The first 9 rows are patterns. Each new row is the sum of 3 different patterns, raised or lowered, with some noise. Before adding, each is slid sideways (what falls off one end comes back at the other) and multiplied by a number that may be negative. Names go in the order of the patterns.
Known rows, each followed by the names of its patterns:
[  2  -3 -10  26  -9  -4  -6  16   0  12 -28   3  11   0 -11   3   1  -3
   6   2 -13 -14  -6 -16  -6 -14 -22   2   7   0] : K548
[  4   1  -7 -13   1  -5  -5  -5   6  -4   0  -2   0  10  -2   6   3  -2
  16 -17   1  -3   9  -1   3  15  -5  -2  -1   3] : K914
[-28   3   5  12 -14  -7  -2  -8  -4  28   3   4  -8  12   9  -6  -3  -2
   1   1  -6  -8 -22   3   0   0  -1   1   9  24] : K757
[  9 -23  10   1  -2 -10  21   2  -7   2  10  -1  -1  -6  24   1   5 -13
  -3  11   2   7  -5  26  28   9  23  -8   6 -15] : K286
[-11 -13   9 -12   0   1  19   5   1   2   7  26  -2  13   6 -16 -10  10
   8 -21   0   1 -25   0  -4 -11  13  -7  -1  11] : K795
[-28  22   9  -9  16   0  -8  -8   2  -1   2  -1  -5   7   1  -8  26 -10
  -9  11   2  -4   7   4   9  19  -5   9  -2  -5] : K64
[-17   0   4   1  14   1  -9  -1   1   1   5   1  -7 -10   7  -1  -9   8
  -7   9  -8   1 -28  -1   0  -4  11   4  19   4] : K261
[  2  -5  -1   1   1   0 -28   9   3   0  -5  10   1  -6   1 -17  -5   2
  -7 -14 -18 -17  13   0  -7 -13 -11 -23 -11   0] : K640
[  6   4  -5 -28  16   4   8  -2   4  10  -8  -9   7   4 -28  -3 -28  -4
  -1  16   9   5   6   5   2 -10  -5   6   0   2] : K573

New rows. What belongs after each?
[-18  25  -4 -16   7  14  -1  28 -25   1  13   4  12  22 -20   1   9  10
 -14   7   3 -16 -12 -21 -16  -9  -2   4  29 -20] : K548 K795 K640
[-41  19  -9  10 -15  -1  -6 -17 -27 -33 -16  25   4 -16   1 -24   3   0
 -27 -21 -23 -12 -12  14 -24   5 -12   4 -26   3] : K548 K286 K261
[-24  -1  17  -3  -7  21  10   5   2  15  13   7  -3 -15  14 -12   1   7
 -22  -2  15   1 -23 -11 -17 -12  -1  12  26  25] : K64 K261 K640
[  4 -14  -1  -6  30  -1  -5  -4 -12   8  -2  14  -7  12  -7 -10  10   8
  25   9  -8  -7  15   2   9  27  13  15  -5  28] : K914 K261 K640
[ 9 24  0 15 24 28 22 23 21 21 40 10 12 24  4 10 15 59 27 23 30 -5 23 -4
 13  2 18 15 18 -7] : K757 K286 K795
[-16 -13   3 -13   2 -18  15  -5   4 -32  -5   2   2 -17  -3  -8  -6  -7
 -10  -1   3 -14 -13  14  -8  -5   3   0 -14  -9] : K548 K914 K573
[  1 -16  23   2  14  10  25  12  16  -7  29   1 -11 -25  58   2 -11  11
  28 -14  -2  -4  -3  28   7   1  10  39  36  49] : K286 K64 K640
[ -2 -30   1  13  29  22  11  11  -6  13  39  28 -29   4 -14  15  23  51
  20  12  18   8  17 -10  10  11  61   1  10  16] : K261 K640 K573
[-43   0 -22  30  12  54  16  51  28  14  11  14 -12  17  28  -9  17  19
  15 -17   5   6  40  21  10  11  12  -4  23  -4] : K548 K286 K573
[  1  -9   6 -11  17  -4  26 -36   2   8   2  19   4  27  30 -34   3  28
  16  38  10  13 -12  -3   3   9   6  -1  -4   2] : K914 K261 K573
[-26  -7  -1  -2 -29   9 -25 -27  -5  31 -18  -2 -16  10   8 -22  -3 -17
  -8 -35   2  -7 -32  14  -4 -27 -21  -5   3  17] : K757 K64 K640
[ -3 -28 -14   2  -6  -5 -26   0  27  -6   8 -26  -5 -33   8 -20   3  -8
 -15 -16  -3  -6 -21   4   2  -7 -20  -3  16  -9] : K286 K261 K640
[  5 -14 -19  16  -6   0  -7  59  18   1  32   8  15  14  19 -11  -2  -8
   4   4   4   9  13   1  26   3   0 -14  29  23] : K757 K286 K795
[-12 -18 -17   6  -5 -12 -11 -18 -18   3  11 -36   4  -1 -16 -11   6 -22
 -12 -11 -41   3 -30  -4  -3  25 -14 -20   4 -40] : K914 K64 K261
[27 23 11 25 17 25  0 23  2  5 20  5 17 22 29  9 31  4  6 32 29 13 31 47
 13 22 24  5 25  9] : K548 K286 K64
[  7  -1  -9  -6  -2  -6  -6   6   1  30   3 -10   8  -9   0  -9   3 -30
  -7  -5 -15 -24  12 -12  10 -16  -7  -5 -19 -28] : K914 K286 K640
[-20 -17   3 -12 -14 -33 -20 -20 -17  -1 -12 -23 -30 -18  23 -26 -19 -25
 -49 -46 -26 -22 -27 -11 -15 -31 -14 -24 -29   0] : K548 K795 K640
[  9  16  -7  10  24   8   7  18  16   9 -19  61  10  14  21  23  33  10
  15  30  25 -23  24 -10  -8 -13  47  14   9  29] : K795 K64 K573
[ -4  -1 -20 -12 -22  -5 -10  -8   6 -26  -8  11 -22  -4  -4  -9   3 -19
 -30   0 -10 -24  -3  -9 -26 -21  14 -13 -11   5] : K64 K261 K573
[ 17  15  39  26   8  35  31  27  14  15  26  28  30  27  19  11   0  48
  48  30  20  31  19  17  17  31  22  -4  36 -12] : K64 K640 K573
[37 28 32 40 -8 27 21 24  8 19 -6 65 15  6  8 40 27 38 21 17 -8 32 26 28
 30 23 34 40 37 18] : K548 K757 K573
[-36 -12 -12 -14 -15 -10 -24   8 -18 -14 -16 -19 -22 -15 -25  12 -17 -26
  15 -13   7 -22 -14 -43  11 -24 -14  -9   2 -30] : K64 K261 K573
[-24   8 -21 -26 -13 -12 -23 -31 -56 -14 -26 -31 -45   5  -5 -23 -17 -19
 -53  -4 -36 -21 -20 -24 -20 -12 -39 -26 -14 -16] : K548 K757 K640
[ 6 15 -4 29 14 -3 -7 -8 -4 -4 11 -7 27  4  1  8 12  5 51 -8 -4 15 11 11
 17  6  3  8 10 21] : K548 K795 K640
[-12  13  18 -18   2 -33  13   9  22  -6  13  13  17   5 -10  -4  32  12
  21  11  15   4 -11 -16  16  15   1  10  30  -8] : K286 K261 K573
[-26   5 -35 -26 -32 -33   1 -21   6 -30  35 -11 -33  -2   0 -29  -6  -4
 -21 -18 -10 -12   2 -29 -21  -9  -2 -16 -20  -5] : K286 K64 K261
[ -7  15  13  -4  -5   7  -2  -3   2 -14  20   1 -23   3  10 -16  -9  10
 -16  14  -7  -4   9   0  17  11  10 -33  -7  27] : K64 K261 K640
[-17   3   4 -10  -2   8 -35 -10 -10  13  -8  -6   3 -13 -12 -27  13  -5
 -14  -8 -19 -18  -8  -4  -5   9 -18  -5 -12 -10] : K914 K64 K261
[-12 -18 -21  15 -17 -10   2 -20 -32 -17  -9 -15  -9 -25  -5  -6 -14  15
  -9 -19 -36  21  -9 -17  15 -11 -16 -19 -17 -13] : K914 K795 K64
[  8 -12   3   4 -20 -27   0  -3 -25 -11  -4  -8   1 -27 -19 -16   5 -19
 -16 -16 -26  -4 -19 -30 -11 -26 -13  10  -5 -19] : K548 K914 K286
[ -9  -2  -8 -19 -18  -4 -25 -16 -10 -31 -13 -20  14  -1 -24   3   2  -8
 -15  18   0 -13   4  -6  -8  -8 -38   1  15 -23] : K795 K640 K573
[ -9  14 -23  -4   8   3 -20 -18 -11 -12 -20   5 -20   5  -6   3  12 -13
 -15  13 -10  -4 -11  -5 -28   7 -28  -5   0  -1] : K548 K914 K757
[ -1   0  -2 -17 -18   6   7 -30  -5   0 -33  -4  -4   0  15 -19  -8   9
  -1 -11  22  -7  -7   5   4   0  -7   1  -1  37] : K914 K795 K640
[-25 -49  -1  -9 -22 -36 -11 -24 -53 -35   0 -33  -8 -40 -25 -10 -50 -16
 -20  -5   1 -13  19 -34 -24 -33  -7 -45 -18 -30] : K286 K795 K573
[  8  10  12  23  22   3  12  15  31  30   8  11   4   3  -5  -9  41 -14
  12  -7   3  -9   8   6  17  -8   9  28  10 -23] : K757 K795 K261
[ -8  -9 -42  -8 -23 -23 -23  -8 -14 -14 -13 -18 -23 -46 -14 -27 -13 -30
 -22 -12 -11  -6 -26 -15 -17   1 -21 -39 -29   6] : K548 K914 K640
[-6 26  2  8  4 17 19  5 11 19  0  2  0 26  5  8 -6 13 19 18  8  7 39 19
 26 20  8 25  5 16] : K914 K286 K261
[-38  -3  17 -44 -24  -9 -32  -5  -6  -3   8   0 -22  10 -20 -30 -23  35
   8 -17  17   1   9 -14  -3  -6 -19 -21 -10  -4] : K795 K64 K640
[ 25   8  17  27  17  19   8  37   1  15  17  -4  20  11  23  12  40 -19
  23  10   6   9  37  47  13  11  30  -4  11  27] : K914 K64 K261
[  2 -23 -11   2  -3  -2 -29   0 -11  -5 -21 -30  43 -23 -14 -21  -7 -10
  -3  -8 -35 -38 -20 -38 -11 -21 -31   0 -16 -11] : K914 K757 K795
[ -2   3   0   7 -15  -1 -16 -12 -46   4  -6 -19 -17 -25   1 -38  -6  10
 -27 -11 -16  32 -15 -31  20  -1  -2  11 -20  -3] : K757 K795 K261
[  0   5  -3  15  35  -2   2  13  41   7  29 -14   9  12  22   7  -4  21
  -6   0   9   0 -13  15   0  -1   4 -20   3  24] : K548 K914 K795
[ 15  15   4 -12   5  -5  31  18  13  -4  29  21   5  21  17 -17  23  10
   9  21  -4  10  26  15   5  11  24  27  43  11] : K757 K64 K261
[ 13   2  27  18  20  16  41  17   4  -4  15  17  12  18   7  39   0  22
  24  12   4   4  24 -11  20  18  10 -12  28   4] : K286 K640 K573
[-22 -17  -8  -5   6  -1 -21   8  -7  -2 -18  -9 -10 -16   1 -21  -1  10
 -11  13 -34   7 -40  -4 -30  -8  -4 -18   2   7] : K914 K286 K261
[-31   4 -31  11 -23 -12 -24 -27 -23  31 -12 -13 -30  23  -7 -15 -18 -17
 -14 -13   0 -12 -18  -6  -3   5  -8  -4  -5  14] : K548 K914 K757
[ -9  -6  -4 -38  -9 -26 -10 -17 -24 -27  -4 -13  -5 -28   9 -23  10  -5
 -30 -13 -10  -4 -36 -49   2 -30  -7 -28  10  -6] : K757 K286 K64
[ 10  19  11   1  18  18   3  19  21  23  16  10   3  12   5 -19  -4   4
 -15  17  -9  23  25  28  -3   6   9  12  -6  19] : K286 K261 K640
[ 16 -27   3  -3  12  18  -2  30   8   3  46   5  10  24  41  -4   8  35
  10  21  46   2  16  14  15  22  27  -1  28  10] : K757 K795 K261
[-23  20   9   4  15   8  45   6  -4  29 -13 -11  33  13 -23  10   7  -9
  22  -3  -5   4   0 -19  22   7 -19  30 -13  -2] : K795 K64 K261
[ -5  -1 -10  -7  -6  -3 -11  -3 -12 -21  24 -15  -1  -4  -3 -17  -9 -15
   2 -11   7  -3 -12   8   1  11 -35 -12  24 -21] : K914 K64 K261
[-36 -12 -15 -12 -43 -22 -32 -38 -28 -38 -18 -40 -25 -25 -59 -58  19 -47
 -21 -48  -1 -10 -24 -56 -13 -53 -29 -39   2 -30] : K548 K757 K795
[  7   4  -5 -21 -42 -29 -20   3 -16 -25 -12   0  -6 -15 -25  -1   8   3
 -13 -22 -10 -12 -12 -20 -30  32 -14 -36 -32  -7] : K757 K261 K640
[  0   8   5 -21 -19  17  10 -12  15 -12 -35   5  -8 -25  -7  16  -1  16
 -29   3   8 -18 -19  16  -3 -10   6   3 -14   7] : K757 K795 K64
[-65  -8 -18 -24   1   0 -12 -12 -39 -11 -13 -30 -33 -22  29 -24 -17 -24
   7  12 -19  11 -23 -19 -36  -8 -24 -22  -4  -8] : K286 K795 K640
[ 17   4  27  -2   3  12   0 -21  26   3  -3  17  24  11  -3   8  15  21
   8   7  20  -6  12  31   5 -13   6   5 -27   8] : K795 K64 K261
[16 13 -6 19 -9  8  5 19 25 16  6 11  9  6  0 11 -2 11 16 10 14  0 34 21
  8  6 27  7 16  4] : K914 K261 K573
